The first 4 rows are patterns. Each new row is the sum of 2 different patterns, raised or lowered, with some noise. Before adding, each is slid sideways (what falls off one end comes back at the other) and multiplied by a number that may be negative. Names go in the order of the patterns.
Known rows, each followed by the names of its patterns:
[ 0.04 -0.91 -0.20 -1.40  0.58  0.57 -0.03  0.22 -0.89 -0.98  0.25  0.20
 -1.18 -2.67 -0.57  0.66 -0.91  0.19 -1.42  0.09 -1.08  2.15  0.41 -1.18
  0.53 -0.24  0.24  0.15 -2.42  1.68  0.14]	kobat
[-2.15 -1.81 -2.06  0.40 -3.00  1.68 -1.48  0.69 -0.03  1.51 -2.08 -0.27
 -0.96 -1.34 -1.19 -0.91  0.82 -3.00 -2.16 -0.10  2.35 -0.48  1.09 -1.01
  1.96  0.63  1.41  3.00  0.66 -0.42  0.43]	kobu
[-1.72  1.69  0.66  0.26 -0.25  1.17 -2.85  0.40  1.54  0.59 -2.59  0.12
  0.33 -0.70  0.77 -0.24 -2.05 -0.56 -0.11  0.56  1.34 -3.00 -0.27  0.65
  0.75  0.63 -0.47  0.29  1.21 -0.40  1.32]	Pibef
[-0.59  0.71 -0.01 -0.54  0.17 -3.00 -1.54 -1.05  0.24 -0.27 -0.86  2.38
 -0.04 -0.72 -0.46  1.50 -0.71  0.42 -0.25 -0.03 -0.23  0.05 -1.03  0.79
  0.05  0.61 -1.43 -1.07 -0.15  1.36  1.06]	sekuz

New rows, each followed by the names of its patterns:
[ 2.24 -0.26  0.26  0.25 -0.81  1.02 -0.29  0.32  2.54 -0.86  2.72  1.54
  1.88  0.43  1.60  0.61 -1.87  0.50  0.83  1.43 -0.11  0.78 -0.07  1.45
  2.38  1.01 -0.12  1.79 -0.36  1.47 -0.13]	kobat sekuz
[ 1.14 -3.14  0.42  0.92 -0.09  1.63 -0.29 -0.91  1.90 -3.54 -1.88 -2.02
  0.55 -2.47  1.82 -2.16 -0.62 -0.58  0.21 -1.12  0.17 -1.43 -1.62 -0.40
  1.16  0.43 -3.17 -1.23 -0.77  2.24 -1.00]	kobat kobu
[-2.11 -3.87 -0.49 -2.77 -1.04 -3.07  0.51 -3.28 -1.92 -3.10 -2.87 -3.61
 -2.10 -0.63 -4.27 -3.37 -2.35 -0.37 -1.97 -0.58 -3.11 -1.65 -1.50 -0.09
  0.32 -0.97 -2.85 -1.33 -4.09 -1.89 -3.08]	kobat kobu
[-0.76  0.24 -0.31  1.23  2.30  0.41  0.78 -0.09 -1.07  2.58 -1.26 -1.06
 -0.86  0.01  0.48 -0.41  0.80  0.57 -1.12  1.25  0.00 -0.60  0.37  0.34
 -0.53  2.28  0.12 -1.39  0.28  2.18  0.55]	Pibef sekuz
[-3.36 -3.59 -0.67 -1.53 -2.30  1.47 -1.38 -2.62 -3.00  2.59 -0.49 -2.15
 -3.00 -2.17 -2.55  0.63 -2.84 -2.29 -3.44 -5.30  0.26 -1.30 -2.82 -1.04
 -1.20 -0.03 -2.47 -0.77 -2.79 -2.01 -0.88]	kobu Pibef
[-0.94  1.05  0.85  2.72  1.63  1.87  2.29  4.10  0.86  0.41  3.89  3.73
  1.56  0.29  1.29 -0.14  2.09 -0.52  1.38  0.77 -1.54  0.60  2.52  2.87
  3.57  2.34  3.84  0.66  4.89 -0.17  3.36]	kobat kobu
[-1.82 -0.48 -0.32 -0.54 -1.17 -2.16 -1.54 -0.09 -0.47 -0.72  0.17 -1.25
 -1.56 -0.14 -1.42 -1.74 -2.15 -0.31 -1.36 -0.68  0.60 -0.40 -2.96 -1.66
  0.80 -1.89 -0.63 -1.31 -1.18  0.43 -2.09]	kobat sekuz
[ 1.09 -0.24 -0.67  0.45  1.09  0.51  0.95 -0.79  1.20  2.00  0.19  1.83
 -1.53  1.16  1.30  0.87 -0.53 -0.53 -2.15  1.31  1.14  1.16 -2.63  0.74
 -0.03  1.61  1.53 -0.52 -0.70 -0.02  0.59]	kobat Pibef
[-0.09 -1.47 -0.14  0.92 -0.31  0.17  0.16 -2.78  0.20 -1.19 -1.76  0.25
  0.47 -1.86 -0.53  2.32  0.00 -0.40 -0.98  0.87  1.12  0.95 -2.19 -0.49
 -2.15 -1.14  0.10 -1.11 -2.45 -3.90 -1.86]	kobu Pibef
[-0.07 -0.76 -0.91 -0.40 -2.44 -1.08 -1.45 -0.24  0.21  0.74  2.11 -0.83
 -0.41 -0.91  1.96 -1.18  0.79 -2.10 -0.64  0.26 -0.60 -1.16  0.15 -0.40
  2.00 -2.82 -1.54 -0.50  1.54  0.77  0.09]	kobat sekuz
[ 0.55  1.12 -0.11 -0.20 -0.38  0.57 -0.16 -0.95  0.22  2.17 -0.07  1.91
 -0.32  1.66  1.42  1.19  4.13  0.29 -0.05  0.89 -0.93 -1.46  0.54  0.79
 -2.72  1.80  0.93  1.17  0.45  2.36 -1.43]	kobu Pibef
[-0.61 -0.31 -1.40 -0.96 -0.97  0.92  1.09 -0.46 -1.76 -0.99 -1.41 -4.09
 -3.30 -0.89 -3.26  0.39 -1.56 -1.04 -1.73  0.12 -3.29 -0.91 -1.34 -2.60
 -2.44 -1.24  1.41 -3.48 -3.61 -0.59  0.72]	kobat kobu
